The rows are grouped in 4 different ways at once. Each group adds its own fixed numbers to the row, and there is some noise. The rows also spread widely along 11 directions, which tell nothing about the answers.
Some rows, each with its group in each grouping after it:
0.197	-2.850	3.111	-3.849	-3.434	0.794	-0.021	-0.170	-0.481	-0.294	-0.756	2.382	3.635	0.541	-1.692	3.383	1.310	-1.248	-1.583	2.178	-0.496	1.719	3.303	-0.232	-1.471	-0.126	2.428	1.873	-0.823	1.183	1.640	2.251	2.163	1.085	0.466	-2.871	1.653	-1.477	-3.116	1.695	-1.950 : q255 (0) (1) gikim
-1.860	1.297	0.787	-1.250	-1.903	-0.399	-2.660	-0.231	-2.340	-1.146	-1.535	1.126	-0.345	1.177	2.076	1.511	1.150	-1.652	-3.837	0.867	2.323	5.828	-2.603	-2.921	-2.056	2.322	1.714	-1.411	0.606	-0.443	1.701	-0.952	0.663	0.510	0.371	-2.221	-0.488	0.151	-3.157	-1.311	2.747 : q773 (3) (2) Zazen
-3.692	-4.383	-1.065	-2.156	-1.497	0.119	-0.896	0.433	-2.646	-1.195	0.797	1.792	3.323	0.419	0.665	1.680	2.656	1.019	-0.410	0.997	1.286	1.759	1.747	0.482	2.927	1.780	0.446	1.285	-0.570	-0.764	2.118	1.496	1.421	0.519	-0.716	-1.299	0.751	-4.012	-0.671	1.954	0.398 : q858 (1) (3) Zazen
-2.705	0.360	-2.245	-1.355	1.540	-0.015	1.659	4.279	-1.628	1.422	2.389	-4.029	0.572	0.717	-0.358	0.911	1.635	1.148	-1.493	0.775	0.440	0.347	-2.035	-2.985	2.061	0.266	1.059	-0.839	-0.794	-1.457	-0.698	0.605	-2.838	-0.571	1.410	0.348	0.870	-3.988	-0.637	1.716	1.269 : q773 (2) (1) tez
0.388	-3.197	1.769	0.706	-2.765	-2.723	-1.074	2.358	-1.376	-1.150	0.953	-2.803	0.325	2.360	-1.691	4.714	-1.179	2.258	-0.217	2.551	-1.288	1.719	0.378	-2.148	0.633	-1.153	2.086	1.691	0.147	2.118	-0.882	1.670	-1.611	0.864	1.799	0.922	-0.891	2.586	1.091	0.126	-1.624 : q255 (3) (0) tez
-1.275	-0.922	-0.810	-0.336	-1.086	1.985	1.489	0.824	0.260	-0.439	-0.912	-2.581	1.689	1.521	-0.459	1.228	0.091	1.258	-1.466	-0.216	3.383	3.799	-0.398	-2.287	1.691	2.920	-1.698	2.288	2.093	-3.270	2.509	0.349	-1.988	-0.017	0.610	1.149	0.361	-0.561	-2.845	-0.156	2.661 : q858 (0) (3) gikim
-1.045	3.592	0.675	0.139	0.388	-1.488	-0.333	0.598	-2.444	0.443	-0.346	-2.050	-2.622	-2.769	0.445	-0.751	0.874	-1.538	-1.651	-2.439	0.710	-0.337	-2.525	0.741	2.154	-0.284	2.349	-0.420	-0.370	-0.165	-0.471	-2.378	-2.228	-1.009	1.064	-1.130	2.169	-2.294	0.322	0.308	1.421 : q858 (1) (0) Zazen
-2.947	2.425	1.030	-0.128	0.402	-2.118	2.783	2.545	-3.490	-1.301	1.061	-1.991	0.026	-1.444	-1.873	-0.518	-0.546	3.513	-1.121	2.551	0.052	1.144	-3.463	-4.216	-0.840	2.407	0.300	1.954	-0.177	-0.775	1.902	-0.813	-3.570	-0.984	2.105	0.924	0.975	-3.300	-0.983	1.441	1.792 : q255 (4) (2) tez
0.209	1.434	1.031	-2.486	0.793	0.386	1.943	1.252	0.922	1.235	0.095	-3.856	0.495	1.319	-2.772	1.715	-1.288	-1.312	-0.239	0.748	-0.726	1.057	-0.162	1.038	-0.681	1.300	2.055	3.875	-0.038	-2.001	-0.526	-0.547	-1.850	-0.741	1.607	-2.137	2.227	-1.713	-1.321	2.419	-0.938 : q255 (4) (3) gikim
1.554	-0.244	-0.109	-0.269	0.630	2.625	1.001	2.177	2.039	0.366	-2.236	-3.793	1.012	-0.137	-0.169	0.394	1.652	-2.186	0.040	-3.120	2.315	1.454	1.625	-0.541	1.745	-1.259	2.791	-0.242	1.946	-0.861	-1.600	0.530	-0.820	-0.982	0.884	0.427	2.550	0.706	-1.942	-0.176	-0.588 : q255 (2) (0) gikim
-0.583	0.432	-0.186	-0.256	1.840	1.031	2.473	3.503	0.160	0.360	0.353	-4.554	1.376	1.263	-0.559	0.610	1.028	0.307	0.437	-0.878	2.822	2.808	0.025	-2.294	1.400	-0.122	1.733	0.102	0.837	-0.963	-1.620	0.326	-2.474	-0.354	1.236	2.032	1.365	-0.255	-1.830	0.459	0.565 : q858 (0) (0) gikim
-1.560	-1.482	4.136	0.956	-0.505	-1.309	3.259	1.692	-1.629	-2.385	-1.117	-1.256	0.890	-0.722	-1.429	0.169	0.379	4.927	0.354	2.214	0.754	1.689	-1.454	-3.282	-1.639	2.042	-0.093	1.988	1.446	0.232	0.280	-0.307	-1.159	0.120	1.831	2.451	0.925	-1.222	-1.458	1.048	0.151 : q255 (0) (3) Zazen
-0.878	-5.278	2.536	1.017	-1.753	1.804	3.509	0.738	2.755	-1.794	-4.425	-2.157	2.927	0.738	-3.578	1.887	-0.475	1.356	3.132	0.663	0.989	1.658	3.804	-0.710	-1.895	2.114	-1.178	4.164	3.484	-1.730	-0.108	0.853	0.992	-0.804	1.079	1.869	1.522	-0.349	-3.428	0.652	-0.727 : q773 (4) (0) Zazen
-1.407	0.141	1.250	1.544	1.292	-1.161	1.164	2.076	0.609	-0.106	-1.375	-3.240	-2.597	-0.675	-0.350	-0.576	1.512	-0.074	0.365	-2.444	0.339	-0.374	0.023	-1.085	0.565	-0.187	1.375	-1.432	0.922	0.150	-2.629	-1.137	-1.607	-1.400	0.966	1.036	0.777	-1.298	-0.122	-0.121	1.050 : q858 (2) (1) tez
-0.629	-4.639	2.087	-1.127	-1.974	1.705	-0.721	1.626	1.317	-1.977	-3.123	0.036	2.411	3.137	-0.243	2.906	1.155	-0.276	-0.866	1.351	1.236	4.814	3.322	-1.937	-1.842	0.880	1.398	0.123	1.586	0.479	0.418	2.495	1.970	0.879	0.420	0.096	-1.058	1.374	-2.686	-0.468	0.875 : q255 (4) (2) tez
-2.152	-3.672	0.769	1.021	-3.281	-2.703	-1.215	-1.134	-1.871	-2.189	0.479	0.854	1.191	0.065	-1.300	2.158	-0.401	1.295	1.945	0.815	0.164	1.378	1.328	0.539	1.877	1.352	0.070	2.934	0.421	0.323	1.001	-0.542	-0.065	-0.356	0.026	-0.977	0.437	-0.511	0.256	0.486	-0.705 : q858 (3) (0) tez
-3.366	-1.896	0.791	-1.956	-3.571	-1.041	-1.791	-1.679	-2.814	-2.197	1.791	0.066	2.164	2.095	0.111	3.446	-1.301	2.616	-0.747	3.380	0.755	3.102	-1.402	-0.987	1.521	3.013	-2.049	4.607	0.300	-2.484	3.219	-0.427	-0.880	1.278	0.947	-1.486	-0.456	-2.240	-1.318	1.003	1.623 : q858 (4) (1) Zazen
-1.949	1.702	0.525	4.201	-0.653	-4.491	3.286	1.702	-4.574	-1.989	2.304	-1.269	-1.097	-2.353	-3.446	-1.051	-0.586	3.460	1.727	0.702	0.437	0.394	-2.723	-4.188	0.234	0.485	-0.618	1.644	1.686	0.694	0.217	-1.987	-3.366	-1.713	1.351	2.897	2.386	0.833	-1.001	-0.328	-0.755 : q773 (2) (0) tez
-0.700	3.252	0.067	-0.001	-0.101	-0.701	3.020	0.406	-1.487	0.223	-0.497	-2.148	-0.345	-0.970	-3.295	0.166	-0.792	-0.952	-1.751	-0.004	0.891	1.858	-1.416	-2.223	-0.921	2.347	-0.112	2.454	1.276	-2.008	1.985	-1.111	-2.767	-1.083	1.127	0.001	2.226	0.223	-2.647	-0.220	1.167 : q858 (1) (3) tez
-2.163	-0.272	0.486	0.906	2.609	1.018	1.037	1.682	3.045	0.174	-2.250	-5.180	-1.258	1.366	0.558	-0.981	0.342	-0.329	2.565	-3.563	2.803	2.244	0.008	0.350	0.665	1.931	-0.227	1.112	2.111	-2.707	-2.829	-2.386	-1.715	-1.676	0.412	0.390	0.609	-1.905	-0.604	0.246	2.742 : q858 (3) (1) gikim
-1.906	-2.176	-1.126	-0.210	-2.600	0.073	2.574	1.035	0.773	1.546	-1.423	-1.070	0.883	0.224	-5.838	2.918	-1.367	-0.961	-0.959	1.518	-1.822	-0.328	3.103	-1.313	-1.007	3.336	-0.856	4.495	-0.084	-2.023	3.450	1.561	-2.110	-1.324	0.451	-0.780	1.097	-2.915	-3.006	1.197	-0.097 : q858 (3) (2) tez
0.194	-0.016	-2.533	2.875	0.554	0.847	0.541	2.092	1.019	1.304	-2.448	-3.716	-2.126	1.350	-2.161	0.598	0.279	-3.057	0.163	-3.766	2.231	3.583	1.786	-1.301	0.700	0.467	0.882	-0.374	2.273	-1.475	-1.099	-0.496	-1.719	-2.052	-0.522	1.481	1.262	2.584	-2.435	-1.606	1.459 : q255 (3) (0) tez
-1.054	-0.598	0.096	0.328	-1.801	-0.145	3.560	-1.806	-1.466	-0.574	-0.372	2.415	2.483	-3.929	-5.429	-0.813	0.958	-1.490	2.507	-1.461	0.470	-1.329	4.033	0.333	-0.012	0.808	0.456	4.056	0.941	-0.113	2.028	-0.043	-0.098	-2.382	-0.342	-1.104	5.629	-1.979	-3.689	0.970	-2.659 : q858 (3) (1) gikim
-1.939	-0.295	-1.297	-1.887	2.209	-0.936	-1.145	3.152	-1.517	0.096	2.310	-3.046	0.894	4.356	0.970	2.298	0.830	-0.658	-0.108	0.923	1.282	4.208	0.080	-0.411	1.283	-0.292	2.730	0.352	-1.249	-0.693	-2.439	-0.118	-0.967	0.286	0.343	-0.880	-0.282	-0.580	-0.685	1.205	0.758 : q858 (4) (2) Zazen
-0.391	0.697	0.630	-1.302	1.126	1.932	2.297	0.646	1.741	1.100	-2.212	-3.220	0.634	-2.083	-0.755	-0.729	1.062	-2.470	-0.098	-2.563	1.183	-0.914	0.975	1.892	1.791	0.223	2.400	0.481	-0.009	-1.760	-0.866	-0.383	-1.379	-1.684	1.169	-1.380	3.136	-3.288	-0.876	1.277	0.261 : q858 (0) (0) tez
-2.889	0.560	0.346	-0.898	0.531	-1.821	-0.382	0.703	-2.122	0.239	1.128	-0.504	-0.484	1.050	-0.219	0.461	0.459	-0.870	0.613	0.265	1.162	3.556	-0.772	0.511	-0.792	1.869	0.970	1.443	-0.876	-1.313	-0.372	-2.626	-0.028	-0.435	-0.193	-1.442	0.631	-2.926	-1.668	1.793	0.800 : q255 (0) (0) Zazen
-0.824	0.159	0.975	-3.606	-0.168	1.693	2.237	0.045	0.113	0.082	0.096	-0.546	3.717	0.145	-3.103	1.275	0.077	-1.581	0.707	1.086	0.573	1.686	1.909	0.281	-1.236	1.289	1.179	4.353	0.194	-2.140	1.251	0.106	0.119	-0.428	0.969	-2.523	3.660	-3.242	-3.622	2.332	-1.117 : q255 (4) (1) gikim
0.757	-2.705	0.322	1.051	-3.997	0.016	0.865	1.051	-0.556	0.299	-2.813	0.266	-0.329	-1.045	-3.957	2.802	0.441	-1.374	-2.053	-0.210	-1.523	-0.644	3.223	-1.055	0.586	-0.878	1.789	0.377	0.497	1.605	1.751	2.463	-0.652	-0.710	0.642	0.450	1.035	0.835	-1.894	0.074	-1.092 : q255 (4) (0) tez
-0.707	-3.411	-0.097	-0.548	-1.034	2.785	1.595	1.077	1.739	-0.061	-3.787	0.681	2.416	-0.870	-2.036	0.029	2.414	-2.763	0.413	-2.388	1.756	1.672	4.977	0.499	-0.010	0.877	0.741	1.224	1.976	-1.323	0.817	1.733	1.976	-1.615	-0.626	-0.676	2.569	-1.616	-4.039	0.467	0.413 : q773 (1) (2) gikim

New rows, each followed by its group in each grouping:
-2.397	-2.479	-1.421	-0.207	-0.448	1.145	0.021	2.295	-0.273	-0.712	-0.179	-2.977	1.528	0.568	0.484	1.120	1.313	1.348	0.174	-0.615	1.574	0.675	0.999	-0.335	4.148	0.533	0.694	0.354	0.569	-1.115	0.292	1.173	-1.617	-0.072	0.682	0.634	0.108	-3.065	-0.055	1.196	1.410 : q858 (4) (0) gikim
-1.204	0.760	0.408	-4.474	-1.418	3.607	-0.541	0.847	-0.126	-0.276	-0.921	-1.965	3.501	0.988	2.853	1.807	0.931	-0.686	-4.157	1.491	3.959	4.745	-2.418	-2.216	0.747	2.012	1.221	0.418	0.637	-3.193	2.858	0.654	-0.377	1.502	1.988	-2.148	0.399	-2.705	-2.848	0.562	2.766 : q773 (0) (0) gikim
-0.068	1.491	5.429	-0.538	0.785	-2.877	0.291	1.200	-0.508	-1.724	-0.379	-2.388	-1.245	-0.164	0.120	0.210	-0.321	1.345	0.935	0.815	-0.897	1.080	-2.337	-0.546	-2.377	0.110	2.841	1.807	0.100	1.039	-2.900	-2.352	-0.543	-0.286	2.312	-0.985	0.934	-0.400	0.070	0.985	-1.189 : q255 (2) (2) Zazen
-1.392	1.068	-0.460	1.243	-1.480	-2.178	-2.889	1.082	-3.767	-0.881	-0.289	0.308	-2.415	0.837	2.425	0.741	1.769	-1.848	-2.620	-1.223	2.491	5.085	-1.856	-2.160	0.977	-0.573	2.031	-3.626	0.867	1.016	-0.268	-1.068	0.306	0.080	-0.351	-0.345	-0.699	2.491	-1.020	-1.594	2.567 : q773 (1) (0) tez
0.365	2.712	2.599	-2.102	1.317	1.267	3.019	1.841	2.420	1.770	-2.029	-4.272	-0.664	0.030	-3.230	0.540	-0.838	-2.147	-0.589	-0.760	0.042	1.377	0.004	-0.056	-3.177	1.466	0.853	3.370	1.179	-2.304	-0.875	-1.280	-1.465	-1.351	1.769	-0.944	2.639	-1.788	-3.054	1.229	0.661 : q255 (1) (1) gikim
1.276	-2.158	-0.960	-1.077	-1.845	1.357	-2.192	0.123	1.753	1.514	-1.673	-2.748	-0.561	3.201	-1.016	4.116	-0.725	-3.395	-1.994	-1.014	0.264	3.187	2.003	1.296	1.280	0.361	1.909	1.364	0.688	-1.458	-0.449	0.943	0.018	-0.246	0.130	-2.441	0.019	2.317	-0.810	-0.108	0.080 : q255 (3) (3) tez
-0.776	0.637	0.737	2.897	-2.647	-2.669	-0.199	0.382	-0.612	1.198	-3.252	-0.005	-5.027	-1.023	-3.824	1.438	-0.806	-2.724	-1.684	-1.692	-1.662	0.864	0.434	-0.613	-2.183	1.955	0.943	0.077	0.829	0.727	1.125	-1.591	-1.167	-1.813	-0.169	-0.852	-0.242	0.295	-1.770	-0.547	1.040 : q255 (3) (0) tez
-0.790	-1.576	0.786	-3.439	-2.416	-0.311	-0.956	2.323	-1.614	1.163	0.083	0.090	0.855	1.120	0.132	3.607	1.282	-1.376	-4.567	2.475	-1.088	1.367	0.365	-1.346	0.237	-0.458	3.278	-1.067	-2.430	0.762	1.295	2.394	-0.073	0.748	1.335	-2.562	-0.334	-2.333	-1.252	1.475	0.529 : q773 (0) (2) tez
-0.445	0.585	-2.787	-2.257	2.678	1.210	2.375	4.910	-1.495	1.955	1.621	-4.007	1.533	-0.128	-0.332	0.793	2.973	-0.845	-2.487	-0.966	0.811	-0.290	0.571	-1.487	4.138	-2.054	4.065	-2.200	-1.736	0.317	-1.316	2.691	-2.775	-0.425	1.132	0.238	2.584	-2.077	0.293	1.647	-0.144 : q858 (1) (3) tez
-1.431	1.175	0.642	-4.227	1.144	1.039	-1.533	0.217	-1.105	-0.311	0.372	-1.343	2.155	0.142	2.645	0.747	1.987	-3.111	-1.079	-0.676	2.464	3.043	-0.530	1.919	1.310	0.187	3.470	0.087	-0.997	-1.101	-0.927	-0.965	0.897	0.523	0.740	-3.402	2.044	-2.826	-0.682	1.271	0.477 : q858 (1) (0) Zazen
-1.366	2.567	1.926	-1.380	2.108	0.522	2.549	1.951	1.115	0.403	-1.349	-4.211	-0.133	-0.355	-1.807	-0.498	-0.332	-0.977	0.719	-0.405	0.684	1.452	-0.922	0.178	-1.678	1.590	2.051	2.013	0.470	-1.672	-1.442	-1.986	-1.879	-1.282	1.793	-0.776	2.191	-3.108	-1.617	1.842	0.437 : q255 (4) (0) gikim
-0.414	-0.324	0.937	-1.354	-0.125	0.601	2.690	1.672	-1.893	-1.808	1.209	-1.749	3.728	-1.953	-1.823	-0.057	0.532	2.508	1.185	0.957	0.202	-0.691	0.371	-1.196	2.418	-0.561	2.153	3.284	0.089	-0.191	0.826	1.345	-2.252	-0.784	2.076	0.021	3.981	-2.391	-0.866	2.077	-1.486 : q255 (4) (2) gikim
-1.932	-2.644	-1.505	-0.101	-2.812	-1.009	-0.676	0.015	-2.156	0.121	0.060	1.208	0.301	-0.684	-2.272	2.213	0.791	-0.877	-0.728	-0.163	-1.519	-1.374	2.785	1.272	3.129	0.281	1.284	2.036	-1.102	-0.115	1.975	1.134	-0.574	-1.085	-0.448	-1.586	1.219	-2.900	-0.853	1.609	-0.333 : q858 (4) (2) Zazen
-2.646	1.583	-0.620	-1.419	-3.272	-1.444	0.860	-0.860	-4.394	-0.098	1.796	1.933	1.266	-3.175	-2.533	1.083	0.511	0.851	-2.732	1.489	-0.366	-0.925	-1.336	-2.323	1.449	1.936	0.437	2.213	-1.075	-0.236	4.962	0.296	-2.388	-0.272	0.985	-1.914	2.583	-4.357	-1.870	1.377	0.287 : q858 (3) (1) gikim
-0.020	0.398	2.753	-2.797	-0.421	1.226	4.044	1.247	-1.754	-0.583	-0.046	-1.495	4.023	-3.026	-2.031	0.377	0.881	1.552	-0.621	1.688	0.552	-0.874	-0.315	-1.341	0.413	-0.125	2.729	2.811	-0.363	-0.383	1.142	0.956	-1.736	-0.279	2.509	-0.102	4.340	-3.546	-2.113	2.333	-2.292 : q255 (0) (0) Zazen
1.197	4.203	3.171	-2.870	-1.041	-0.280	0.381	0.747	0.385	2.656	-2.397	-2.066	-2.909	1.098	-2.883	3.219	-0.863	-4.932	-4.949	0.693	-1.496	2.689	-1.055	-0.941	-5.218	0.981	2.380	1.566	-0.024	-0.920	0.521	-1.133	-0.502	0.153	1.478	-2.852	1.013	0.416	-3.911	-0.114	0.787 : q255 (1) (1) Zazen
-0.163	-2.507	0.243	-1.435	1.348	3.297	2.658	2.925	3.633	0.948	-3.342	-4.625	1.724	0.998	-2.091	1.070	0.966	-1.617	0.800	-1.323	1.001	0.829	3.202	0.563	0.155	0.423	1.985	1.019	1.138	-1.755	-1.834	1.337	-0.468	-1.372	1.152	0.496	1.646	-2.096	-1.596	1.265	-0.003 : q255 (4) (0) tez
-0.884	0.883	5.626	0.041	-1.549	-2.576	-0.989	-2.211	-3.078	-4.439	-1.461	1.826	0.959	-2.291	2.080	-1.100	0.927	0.824	1.303	0.667	2.165	3.172	-2.766	-0.866	-2.116	0.152	2.740	0.210	1.529	2.088	-1.176	-2.979	1.763	-0.009	1.647	-1.613	2.176	0.840	-0.790	-0.707	-0.699 : q773 (3) (0) Zazen
0.776	-2.431	0.819	-0.763	0.547	0.029	0.484	2.452	1.395	1.551	-0.615	-4.095	-0.212	1.047	-0.202	1.979	0.786	-2.049	1.201	-1.924	-0.406	-0.524	2.303	2.953	2.475	-2.684	3.649	0.464	-0.755	-0.030	-4.349	0.260	-0.223	-0.808	1.058	-1.235	1.838	-1.039	0.892	1.914	-1.615 : q773 (0) (0) Zazen
-0.202	0.621	-1.581	1.840	-3.871	-1.238	0.166	0.555	-4.564	-1.124	1.097	0.031	0.408	-1.398	-1.943	1.666	0.104	1.221	-2.509	0.170	1.259	1.702	-1.147	-4.538	2.312	-0.045	-0.106	1.024	1.427	-0.085	3.533	1.101	-2.809	-0.260	0.668	1.616	1.471	2.175	-2.143	-1.165	0.141 : q255 (2) (0) tez
-2.481	-1.860	0.729	1.368	-0.266	-3.349	-3.047	1.387	-2.919	-1.565	1.395	0.458	-2.004	3.633	2.197	1.014	1.515	0.609	-0.035	-0.009	1.653	5.909	-0.902	-0.589	0.234	0.574	1.360	-1.880	-0.056	1.163	-1.933	-1.603	0.953	0.145	-1.001	-0.256	-2.255	1.826	0.322	0.224	1.786 : q255 (0) (3) tez
-1.737	-5.669	2.197	-1.522	-0.675	-0.721	0.623	3.158	1.392	-0.563	0.008	-2.059	2.371	1.370	-1.175	2.542	1.099	2.259	1.655	1.756	-1.849	-1.475	3.083	0.604	1.250	-0.082	1.945	1.838	-0.985	1.042	-1.308	2.200	0.042	0.311	1.080	-0.560	-0.362	-3.403	0.717	2.639	-1.930 : q858 (2) (2) gikim
-1.418	-1.530	3.933	-2.454	-3.633	0.239	0.831	-0.120	-0.490	-1.726	-2.106	0.499	3.121	-1.583	-1.643	2.213	-0.334	2.047	-1.562	3.571	-0.493	1.258	-0.455	-1.923	-2.371	3.082	1.093	3.061	0.564	0.253	3.197	0.896	-0.075	0.895	2.178	-1.363	0.791	-3.233	-1.964	1.267	-0.617 : q255 (3) (0) gikim
-1.788	-1.037	-2.266	0.130	0.526	-0.308	-2.012	3.467	-1.911	0.162	-0.136	-2.667	-1.600	1.679	2.403	1.505	2.542	-0.053	-2.632	-1.576	1.153	1.238	-0.301	-1.343	4.470	-1.296	2.561	-2.936	-0.833	0.218	-1.100	1.084	-2.235	-0.115	0.318	0.582	-1.068	-1.633	0.661	0.173	2.553 : q858 (4) (2) Zazen
0.504	5.056	0.340	-1.329	0.854	0.136	2.280	0.916	-1.013	2.323	-0.734	-1.108	-1.897	-2.852	-2.683	-0.940	1.335	-4.845	-2.045	-2.444	-0.196	-0.961	-0.056	0.452	-0.709	-1.394	3.778	-0.761	-0.651	0.150	-0.739	-1.207	-1.514	-2.281	1.056	-2.654	4.500	-1.904	-2.790	1.000	-0.239 : q773 (4) (1) gikim
0.190	0.533	0.203	0.942	-1.410	-2.495	-0.546	-0.710	-2.451	-0.809	1.884	-0.308	-0.217	-1.708	-1.382	0.031	0.066	-0.933	1.698	-1.809	-0.378	-0.914	0.624	1.527	3.401	-1.613	2.100	2.601	0.088	0.243	-1.125	-0.969	-0.827	-2.057	0.370	-2.070	3.593	0.635	-0.340	0.997	-2.030 : q773 (2) (2) gikim
-0.343	-4.313	2.175	0.824	-3.863	-0.408	0.197	0.916	1.521	-0.721	-1.407	-3.270	0.777	2.475	-1.597	4.051	-2.105	2.090	0.790	1.518	-0.209	1.853	1.302	-0.315	1.138	1.369	-1.390	4.250	1.759	-1.811	0.381	0.569	-0.930	0.547	1.545	0.792	-0.871	0.509	-0.782	0.902	0.322 : q773 (0) (0) gikim
